The rows come from 6 hidden closed curves, with some noise, and rows from the same curve form a group. Each curve winds through 8 dimensions. The rows are also pushed far along 5 directions, which tell nothing about the answers.
(in the rows, 128 means zero)
Some rows, each with its group after it:
[114 129 114 126 107  82 144 158  99 137 120 133 118 122 151 115 123 147
 136 153 112 113 107] -> Q_300
[ 98  99 130 125 136 110 149 137 141 146 134 122 142 118 124 120 119 116
 107 133 152 113 144] -> Q_574
[116 117 125 131 157  85 157 122 139 125 112 133 145 138 103 125  95 133
 135 163 136  92 127] -> Q_917
[137 144 151 149  92 147 114 193 106 112 143 118 121 143 153 134 136 125
 138 128 150 105 114] -> Q_574
[137 131 125 125 158 154 115  82 152 135 119 133 130 137 107 142 134 136
 112 114 121 150 151] -> Q_300
[144 137 107 127 104 109 157  69 130 118 127 122 120 122  87 119 152 190
 153 113  87 180 119] -> Q_487
[122 150 131 120 134 109 107 144 102 127 122 148 135 119 155 130 117 111
 134 150 127 110 116] -> Q_487
[115 170 100 124 130  87 136 124  99 124 100 120 136 166 126 128 135 174
 159 152 111 125 116] -> Q_574
[162 115 127 131 139 168 126  72 179 115 130 137 127 101 120 129 142 112
 101 104 128 179 147] -> Q_917
[129 119 136 108 122 143 143 114 143 133 136 128 139  97 122 105 129 116
 123 114 142 125 129] -> Q_487
[103  87 121 148 157 117 152 131 186 147  98 119 148 144  91  92  77 101
  71 159 175  93 136] -> Q_539
[141 148 151  82 138 155 108 170 127 144 135 147  95 107 177 125 159  80
 143 136 103 105 123] -> Q_300
[145 119 102 100 144 153 139  60 149 117 120 128 111  92 140 135 150 117
 116 127  93 174 141] -> Q_574
[145 125 118  70 108  85 164  66 142 135 101 123 126  67 112 115 122 150
 128 153 101 168 118] -> Q_900
[ 95 132 107 170 121  81 140 136 105 122 110 122 154 165 123 122 112 185
 135 121 142 121 124] -> Q_539
[129 148 155  83 111 118 131 160 122 151 131 145 117  94 144  96 148 117
 149 139 112 100 110] -> Q_487
[112  81 126 139 147 118 155  85 201 131 127 122 139 103  63  82 105  87
  86 147 145 140 133] -> Q_487
[119 103 123 199  77  97 154 156 120 107 122 110 138 158  84  96  76 180
 118 137 157 110  93] -> Q_574
[141 134 127 152 136 158 124 124 133 121 152 129 119 150 135 167 170 143
 127 114 121 151 159] -> Q_900
[154 126 129 149 134 137 113 101 133 109 134 142 123 128 112 158 133 132
 128 126 113 148 134] -> Q_917
[127 121 147 106 100 135 151 128 145 135 127 111 115 101 110  84 128 140
 136 119 122 135 113] -> Q_300
[109 123 117 158 175 152 109 138 139 121 137 133 151 162 138 135 116  78
 110 125 163 106 146] -> Q_917
[ 82  90 111 200 170 115 131  92 158 114 119 124 188 163  68 120  72 123
  76 134 187 105 148] -> Q_917
[141 104 131 131  97 124 149 114 138 120 124 115 133 101 119 123 109 150
 112 116 146 151 125] -> Q_900
[133 136 139 138 144 114 136 126 125 105 123 128 137 144 129 149 115 146
 151 140 128 116 134] -> Q_900
[139 117 155 121 138 140 121 124 149 127 127 143 114 108 142 121 120 120
 134 103 116 144 134] -> Q_300
[125 117 120 180 131 173 112 138 136 123 143 117 117 174 117 145 152 137
 109  97 134 139 146] -> Q_487
[139 139 149 102 113 153 113 119 145 133 145 132 112  96 133 108 169 111
 145  84 105 167 126] -> Q_574
[112 107 122 155 141 150 121 161 147 149 131 120 123 164 123 124 128 108
  95 123 153 109 144] -> Q_487
[106 113 141 151 103 110 125 178 111 122 131 108 127 137 133 109  94 120
 130 134 147 108 106] -> Q_917
[143 112 179 149  81 122 159 166 124 112 150 111 123 127 105 123 107 184
 161 108 143 114 118] -> Q_539
[126 126 141 132 119 143 138 152 138 121 125 119 126 125 151 131 141 136
 121 127 145 117 139] -> Q_539
[120 116 124 187  80 128 126 112 104  84 148 100 124 139  95 132 126 179
 143  97 115 173 111] -> Q_917
[134 135 117 110 114 119 143  81 126 121 154 124 134  99 107 146 172 141
 137 131 109 172 143] -> Q_900
[104  96 113 148 139 129 157  94 169 134 137 115 153 131  79 109 134 127
 100 110 156 137 149] -> Q_574
[124 110 132 102 175 179 134 134 193 142 137 122 138 121 144 116 154  36
  91 125 171 113 164] -> Q_574
[120 115 125 161 128 141 115 163 127 125 136 129 122 146 146 137 129 109
 105 130 145 118 133] -> Q_300
[122 127 139 142 154 142 105 154 122 137 119 118 124 178 133 142  97 131
 134 115 138 114 137] -> Q_539
[129 120 149 147 120 138 133 181 132 138 149 128 122 147 145 136 136 126
 121 125 153 110 145] -> Q_900
[126 115 140  88 102  98 156 111 127 148 125 124 121  79 122 121 131 158
 132 130 111 141 130] -> Q_574
[148 137 119 126 122 165 109 115 135 119 131 140 118 106 161 134 157 106
 108 119 125 156 132] -> Q_487
[119 119 111 110 151 118 136  88 149 140 112 119 127 128 107 114 115 125
 124 129 115 152 135] -> Q_539
[112 140 137 121 148 111 120 116 133 136 134 139 152 128 107 121 123 115
 134 137 135 123 136] -> Q_300
[141 130 160  78 113 131 151 169 135 141 125 135  99  90 171 107 147 127
 153 123 113 105 122] -> Q_900
[135 120 152 150 106 180 103 199 114 125 153 129  96 134 182 138 151 107
 125  98 135 113 128] -> Q_300
[132 167 141 127 137  94  99 180  91 140 103 159 114 158 163 137 113 148
 158 156 105  86 107] -> Q_917
[140 127 137 128 118 123 115 154 128 140 129 141 131 120 134 143 121 106
 104 151 149 114 129] -> Q_300
[121 122 102  86 150 111 149 114 164 166 110 136 116 112 129  99 143  92
 103 161 116 128 134] -> Q_487
[140 161 113  77 156  90 121 101 101 146 120 145 107 127 157 162 151 139
 171 145  68 158 137] -> Q_539
[128 146 132 178 102 148  94 144  64  97 141 111 141 173 131 182 120 187
 145  94 141 131 128] -> Q_900
[143 134 170 108 105 173 125 149 126 117 132 108 102 115 147 123 139 149
 157  87 115 133 122] -> Q_900
[120 135 134 142 143 162  89 141  88 127 136 128 129 155 147 177 123 140
 127 110 132 112 145] -> Q_574
[126 150 131 119 143 140 120 116 103 101 136 123 126 131 146 161 149 143
 164 123 105 130 136] -> Q_917
[154 114 129 124  60  87 163  93 119 108 127 116 121  79  99 120 120 190
 141 124 107 181 103] -> Q_917
[116 140 127 138 106  93 128 173 105 139 128 132 133 140 140 118 131 138
 135 141 136 106 112] -> Q_574
[106 117 182 145 101 159 121 213 121 131 165 121 133 124 149 100 123 104
 132 107 173  79 124] -> Q_539
[127 126 155 134 122 175 105 169 144 122 149 129 136 116 165 123 152  79
 113  94 168 121 141] -> Q_539
[159 135 159  73 140 135 114 158 141 157 137 151  95  99 177 145 151  83
 138 130 110 136 144] -> Q_539
[135 155 132  78 141  73 126 118 125 161 103 156 133 106 130 129 121 128
 132 175 109 120 125] -> Q_300
[132  98 139 167 156 155 123 105 170 130 153 145 140 136  88 135 132 112
 107  97 142 137 154] -> Q_539
[122 120 138 118  96 128 154 117 132 129 130 112 123 100  99  98 126 159
 127 134 121 130 115] -> Q_539
[ 94 130 119 126 152 108 118 148 112 158 121 128 129 159 120 131 127 124
 128 141 123  97 133] -> Q_487
[102 132 132 101 144 103 112 161 102 159 123 131 125 135 145 145 125 111
 127 146 127  96 136] -> Q_487
[117 110 125 177 106  92 125 128 123 122 133 140 154 127  89 114  94 139
 109 134 152 125 111] -> Q_917
[119 113 146 138 145 112 138 142 138 131 115 129 128 142 128 126  98 146
 133 128 132 105 136] -> Q_574
[122 131 154 124  94  75 142 181 112 144 141 138 127 113 128 102 114 129
 146 154 133 106 105] -> Q_900
[122 107 174 142  94 160 125 151 159 117 156 120 130  90 113  72 121 100
 122  91 153 132 113] -> Q_917
[126 148 134  70 108  95 144 151 120 149 114 139 119  79 186 112 160 129
 141 136 114 135 125] -> Q_539
[121 151 118 117 157 141  83 130  87 133 121 143 116 142 172 163 129 120
 137 127  99 125 135] -> Q_574
[131 129 136 102 169 108 120 123 146 156 101 155 125 124 137 123 102 109
 123 146 118 112 134] -> Q_300
[132 102 123 149 124 147 157  85 161 118 131 116 128 125  86 112 133 159
 120 100 123 148 135] -> Q_917
[131 165 125 106 127 148 108 118  95 129 136 129 129 134 136 147 160 142
 150 120 110 128 130] -> Q_300
[127 110 100  77 111  52 185  95 148 153 104 129 132  72 122 101 118 132
 106 180 124 149 124] -> Q_900
[ 99 124 127 123 112  70 135 142  93 147 127 125 136 127 109 131 113 158
 139 144 122 112 118] -> Q_487
[119 128 152 115 122  93 109 176  99 154 122 145 132 121 138 136  96 118
 126 150 140  84 117] -> Q_487
[104 130 104 126 172 132 120  99 133 134 137 133 145 140 117 144 149 100
 119 134 125 122 152] -> Q_487
[104 132 127 168 124 119 111 115 113 110 137 140 151 132 108 130 132 150
 123 119 129 127 126] -> Q_917
[108 107 104 158 148 116 166  99 153 118 115 114 153 154  92 104 102 150
 120 126 148 116 133] -> Q_574
[134 165 128  87 140 119 117 123 105 129 108 141 102 121 171 121 142 140
 175 123  73 139 114] -> Q_900
[ 99 118 136 122 135 122 116 162 118 155 136 122 126 140 128 133 130 111
 119 128 138 102 135] -> Q_487
[107  97 175 102 100 114 145 204 141 172 134 111 123 115 115  70  86  99
 123 125 168  81 108] -> Q_487
[155 164 146  44 133 132 145 124 136 135 116 138 106  84 178 114 170 120
 174 128  90 138 127] -> Q_574
[131 128 114 153 119  81 147  88 106  90 130 135 142 119 105 130 104 164
 157 139 106 145 108] -> Q_300
[128 119 145 136 127 117 131 146 140 128 131 131 127 128 116 131 122 120
 123 148 136 113 129] -> Q_900
[111  99 171 154 116 176 131 195 160 129 157 127 139 119 148  96 132  88
 103  98 185  88 140] -> Q_917
[116 140 134 159 156 108 131 112 119 110 134 139 158 160  94 143 116 156
 156 132 130 104 134] -> Q_300
[142 104 178 109 109 178 128 132 182 134 149 131 121  69 115  81 137  80
 109  92 149 137 126] -> Q_539
[139 120 125 113 143 133 129 133 143 150 110 134 118 134 130 114 103 112
 118 130 135 114 125] -> Q_917
[136 136 106 128 121 129 145  76 121  93 139 122 128 109 142 153 172 156
 149 116  96 180 140] -> Q_900
[141 111 128 161 154 168 114  83 153 113 139 114 122 160  92 152 126 137
 125  91 120 169 152] -> Q_539
[113 117 152 130 110 144 142 135 138 124 160 129 137 100 117 106 146 120
 128 113 138 119 131] -> Q_539
[121 147 153 116 129 150 110 177 114 144 121 120 115 153 145 120 124 132
 141 123 133  94 123] -> Q_300
[123 119 146 123  98 117 141 157 128 154 126 120 138 127 100 104 108 144
 119 124 159 100 115] -> Q_574
[138 128 153 131 135 137 124 141 127 117 112 124 126 141 128 135 101 151
 144 117 133 103 122] -> Q_900
[125 122  97  76 126 106 168  36 153 132 141 117 136  68  89 124 176 122
 121 149  96 188 146] -> Q_900
[122  97 145 147 116 169 126 134 160 126 157 120 129 110 129 116 142 101
 101  84 155 152 148] -> Q_300

New rows, each followed by its group:
[124 129 120 151 108 129 131 148 122 135 130 121 115 152 122 121 142 156
 127 121 122 133 123] -> Q_487
[164 179  97  82 166 156 114  92 117 125 103 147 107 135 181 162 177 131
 152 132  80 143 140] -> Q_574
[125 117 128 160 128 123 151 111 119 108 145 113 140 155  99 150 124 175
 147 113 133 134 142] -> Q_539
[144 100 113  84 129 128 145 102 170 153 117 128 107  82 127 104 131  78
  94 144 117 154 127] -> Q_917
[137 142 132 101 142 128  99 178 106 168 110 143 115 148 157 147 112 105
 116 154 133  85 127] -> Q_539
[134 144 107 108 140  77 151  97 133 138 119 145 122 122 129 129 145 147
 144 162  91 155 133] -> Q_900
[130 122  97 149 142 134 146  92 145 122 117 129 140 146 103 116 124 140
 116 124 131 132 128] -> Q_574
[121 121 124 106 142  95 167  92 143 141 111 132 144 120  82 112 103 154
 130 160 123 102 126] -> Q_539
[119  80 132 192 113 169 129 112 174 117 142 109 132 139  80 102 119 131
  82  83 157 160 137] -> Q_539
[130 135 128  91 111  89 137 120 106 140 118 128 140  99 125 131 112 136
 133 152 130 124 117] -> Q_900
[122  93 125 193 167 145 117 120 151  96 140 132 151 160 104 138  84  90
 105 126 162 110 136] -> Q_300
[113 155 126  83 160  73 148 112 117 147 112 150 144 121 121 119 126 137
 164 166 103  93 125] -> Q_300
[149 158 121 103 130 122 136 104 127 126 125 154 126 109 137 126 156 141
 148 143 100 132 123] -> Q_487
[114 139 120 116  91  88 155 166  82 130 105 108 116 137 146 106 102 181
 156 150 117  98  95] -> Q_300
[135 125 126 107 124 113 153 100 137 125 132 144 140  80 130 133 146 132
 121 144 123 130 136] -> Q_487
[102 130 116 107 157  96 155 118 144 147 108 130 127 133 119 102 128 136
 137 154 109 109 130] -> Q_300
[122 118 136  97 157 162 137 127 158 133 128 131 137  99 160 129 141  85
 103 135 152 106 155] -> Q_487
[131 135 125  88 129 113 126 175 131 158 104 138 113 115 170 102 115  81
 112 168 135  96 111] -> Q_574
[139 137 124 144 103 128 118 103 107 123 147 129 130 130 101 153 148 166
 135 113 113 162 131] -> Q_900
[128 169 121  97 162 128  82 112  78 129 123 152 114 129 173 175 146 125
 157 135  77 137 136] -> Q_574
[108 114 172 177 104 134 113 227 123 146 136 122 122 173 114  99  94 133
 121 119 167  64 109] -> Q_487
[131 109 159 115 103 146 136 172 160 139 143 131 121  87 165 105 153  92
 107 109 157 128 137] -> Q_539
[117 129 119 114 151  92 122 127 120 148 106 137 151 135 116 137  89 111
 114 166 148  96 127] -> Q_900
[132 188  84 163 150  93  84 112  40 124  95 142 129 218 127 206 122 223
 165 145  82 123 123] -> Q_539
[137 150 130 123 128 132 125 152 114 133 125 147 116 134 169 137 154 145
 141 126 113 118 131] -> Q_917
[136 152 119  85 137 125 117 110 135 143 101 141 120 103 166 123 154 123
 128 116 109 154 132] -> Q_539
[125  92 157 162  94 159 133 149 140 120 146 107 119 125 112 136 130 157
 107  93 149 133 140] -> Q_487
[159 132 111 151 130 164 117  90 128 107 146 133 115 140 120 152 158 139
 137  93 104 166 135] -> Q_917
[132 113 132 190 111 138  94 142 112 119 129 128 129 165 103 148  92 155
 107 105 143 134 121] -> Q_487
[158 145 164  91 100 169 108 176 103 138 153 128  99 110 190 156 167 123
 156  85 122 141 137] -> Q_539
[111 119 147 136 144 161 116 167 127 125 129 115 130 147 151 116 107 101
 130 104 156  93 128] -> Q_900
[124 122 143 123  90 109 139 139 111 122 155 128 137  91 127 122 138 129
 138 123 134 131 118] -> Q_487
[121  84 139 128 120 128 171 136 182 149 149 120 133 104  98 100 134 100
  90 136 163 124 148] -> Q_900
[139 145 118 122 135 163 116  50 143  95 142 134 141  91 133 137 175 128
 132  95 106 196 147] -> Q_917
[128 133 112 120 152 132 133 101 146 127  96 118 146 142 117 127 110 128
 113 133 146 123 132] -> Q_539
[129 138 143 148  75 125 118 195  81 120 141 125 103 133 173 135 141 160
 148 117 120 122 109] -> Q_300
[141 170 129 112 115 135 111 128  91 132 116 124 124 151 129 155 147 179
 156 120 110 128 124] -> Q_574
[126 114 118 150 134  82 155 113 132 113 125 136 153 129  98 131  94 137
 123 165 142 107 121] -> Q_300
[119 102 171 191  93 159 125 190 131 113 149  96 122 167 102 134 113 159
 121 104 165 107 129] -> Q_900
[138 172 110 125 161 160  88 117  91 100 133 137 117 153 184 203 178 126
 148 139  95 141 154] -> Q_574
[132 141 132  88 154 108 101 121 116 154 114 159 126 106 140 151 123 103
 122 156 110 113 131] -> Q_487
[131 139 165 150 104 103 110 209  78 135 142 129 111 168 156 151 106 166
 171 115 128 106 119] -> Q_539
[132 126 155 130 111 106 132 166 111 114 144 139 136 110 139 118 101 112
 149 138 143  98 105] -> Q_300
[117 124 120 100 135 121 134 112 146 151 108 123 121 115 128 101 122 120
 116 128 121 142 128] -> Q_539
[124 136 158 147 103 163 117 167 107 101 154 106 112 140 153 135 151 145
 159  91 124 134 127] -> Q_900
[133  98 158 209  25  90 156 168 118  89 159 105 126 120  83  73  88 185
 147 101 146 155  75] -> Q_917
[129 131 142 111 159 152 116 151 132 144 103 133 115 147 147 138 115 126
 129 124 128  85 137] -> Q_900
[146 142 163 152  76 115 135 179  84 102 144 112 110 145 140 157 128 198
 173 126 118 124 114] -> Q_539
[112 120 119 128 115  98 139 151 109 148 124 119 123 139 131 137 126 153
 125 135 128 122 129] -> Q_487
[113 100 149  97  86 127 169 140 150 142 139 113 120  69 121  70 139 125
 123 112 134 126 114] -> Q_917
[128 120 149 112 109 117 140 154 136 142 153 130 135 102 126 120 137 100
 123 142 147 121 131] -> Q_900
[128 118 120 143 164 137 112 116 165 130 120 143 148 135 128 113  99  72
  94 134 159 130 137] -> Q_917
[ 97 121 126 159 130 102 140 142 108 107 117 107 139 157 119 131 101 163
 141 139 134 107 124] -> Q_917
[148 127 173  94  97 169 124 191 123 146 130 125  95 106 175 122 139 133
 140  94 133 101 124] -> Q_900
[129 121 138  96 141 172 125  80 156 125 151 121 127  91 112 123 165  97
 127  97 115 158 147] -> Q_487
[134 120 151 178  99 114 140 155 142 106 132 129 128 139 114  94 100 151
 137 121 143 129 106] -> Q_917
[126 107 128 108 134 140 147 135 155 125 139 123 127  96 158 118 144  83
 113 130 145 134 142] -> Q_900
[109 130 128 132 156 116 113 130 144 143 117 148 151 131 127 107 117  97
 115 126 145 111 131] -> Q_539
[137 150 148 136 125 144  85 134  92 127 133 147 124 138 129 159 130 155
 145 109 110 120 123] -> Q_487
[149 136 159 144 107 148 107 187 113 127 124 123 104 153 151 153 121 149
 133 126 134 111 125] -> Q_539
[140 106 121 165 130 107 136  91 148 112 129 138 141 126  79 134 109 136
 113 139 128 141 125] -> Q_917
[119 123 114 209 121 106 131 126 118  94 120 114 140 188  92 133  93 184
 132 128 135 137 118] -> Q_487
[143 127 103 120 144 101 129  96 137 134 111 148 141 117 129 134 109 107
 104 159 132 138 129] -> Q_487
[120 112 130 152 128 152 127 112 140 119 144 125 128 126 128 128 144 137
 121  86 128 158 146] -> Q_300
[122 131 125 132 146  86 153 125 119 118 113 130 138 146 115 134 104 158
 155 155 121  99 122] -> Q_917
[135 143 162 111 149 164 104 141 125 115 140 131 115 124 166 147 146 108
 157 104 114 130 142] -> Q_574
[125 103 141 196  95 136 140 151 138 101 146 109 148 155  77 114  96 139
 109 129 176 108 113] -> Q_574
[127 114 157 128  69  67 174 176 132 140 140 127 119  99 123  73 109 151
 146 144 134 128 100] -> Q_900
[112 138 124  92 124  81 147 114 136 159 114 133 128 108 120 102 147 147
 142 127 106 144 127] -> Q_574
[111 127 130 134 114  83 139 130 129 132 113 129 128 122 102  96 106 147
 132 155 115 121 104] -> Q_487
[133 122 154 108  81 134 131 188 119 148 149 129 104  92 168 119 154 116
 122 123 132 124 124] -> Q_539
[117 137 112 183 127 120 122 145 113 108 129 124 144 178 113 140 123 144
 125 140 145 113 124] -> Q_574
[117 119 133 125 152  95 141 143 146 138 114 150 130 126 127  90 101 103
 136 145 125  93 112] -> Q_900
[119 126 114 179 181 125 124  92 139 105 135 141 157 174  91 151 112 131
 131 128 136 119 147] -> Q_900
[119 127 142  83  87  70 160 144 109 149 136 120 116  87 136  91 123 145
 161 132 109 145 106] -> Q_539
[132  99 106 130 121 160 160  75 188 127 149 129 131  84 104  96 173  93
  84 118 134 168 145] -> Q_487
[143 130 119 144 118 129 142  99 112 100 144 132 143 123 112 154 139 158
 144 122 124 133 129] -> Q_300
[159  86 177 122  97 174 162 120 183 113 164 103 115  87  94 113 132 119
 125  93 147 156 140] -> Q_539
[122 120 127 133 133 119 118 121 134 132 141 131 128 126 113 122 124  99
 124 128 125 147 127] -> Q_539
[139 142 113  72 160 126 130 124 122 150 121 156 114 103 170 140 154  95
 134 150 102 106 135] -> Q_300
[130 136 126  93 159 163 135  98 153 121 139 134 127  99 155 132 176  93
 134 117 117 140 155] -> Q_917
[137 138 121 133 154 112 112 119 129 131 112 156 137 136 139 155 121 122
 114 153 128 117 138] -> Q_917
[144 107 122 117 169 174 133  88 173 112 127 128 135 108 146 142 131  81
 102 112 147 143 159] -> Q_900
[133 130 119 127  45  72 167 116 104 118 127 128 130  74 118  84 125 194
 139 133 110 160  86] -> Q_487
[122 118 104 142 160  80 132  87 130 124 111 155 134 126 121 126 101 132
 130 141 102 141 124] -> Q_300
[139 120 128 141 139 158 113  91 160 113 150 141 112 105 132 143 172 104
 114 108 103 181 151] -> Q_300
[104 125 156 147  97 123 131 176 110 118 157 119 140 122 132 103 123 124
 142 116 152 106 114] -> Q_539
[129  99 132 131 121 123 144  93 166 144 130 126 130 112  64  97 114 129
 111 116 127 145 124] -> Q_487
[122 121 122 171 164 142 111 149 149 122 116 134 119 174 134 139 118 112
 110 140 134 111 140] -> Q_917
[138 156  91  73 142  77 126  62 124 152 108 156 114  93 121 129 157 129
 137 167  61 172 121] -> Q_900
[106 141 124 114 130  80 130 126  96 136 118 119 130 143 114 131 113 157
 159 142 105 128 118] -> Q_487
[121 117 103 150 121  91 144 106 143 126 109 129 132 131  98 103 105 143
 109 154 123 144 113] -> Q_487
[133 140 146 158 157 185  89 141 138 121 144 145 126 157 126 145 152 109
 123 108 129 108 143] -> Q_487
[148 125 116 102 147 121 147  78 176 132 121 155 138  81 137 114 147  96
 102 144 126 158 145] -> Q_917
[127 108 153  94 134 106 154 135 156 145 115 134 118  92 137 104 112 120
 129 137 124 118 130] -> Q_574
[149 133 122 142 157 177  92 121 120 124 129 146 116 151 156 178 143 128
 120 100 118 131 151] -> Q_300
[155 155 119 141 162 151  84 104 119 114 119 157 125 149 154 191 153 131
 124 131 107 142 150] -> Q_917
[138 142 119 131 156 107 115 110 112 132 130 141 117 156 128 169 136 150
 154 127  93 151 143] -> Q_539
[126 132 154 181 110 118 120 206 103 125 144 128 122 179 148 138 113 160
 144 123 148 101 128] -> Q_900
[121 117 130 162 100 134 124 152 107 127 143 111 117 152 124 152 140 168
 125 104 130 138 135] -> Q_487
[140 130 142 132 157 158  95 144 150 138 122 150 118 138 162 149 147 101
 113 108 132 132 153] -> Q_539
[139 129 133  76  94 134 136 151 131 151 124 138 113  66 179 101 145 100
 107 135 131 133 119] -> Q_487
[148 138 137 126 109 126 152 121 118 106 139 127 119 121 133 134 148 170
 168 112 106 140 122] -> Q_917
[125  93 157 132 104  87 181 183 172 135 131 127 142 101 130  60  81  94
 116 152 184  94 111] -> Q_917
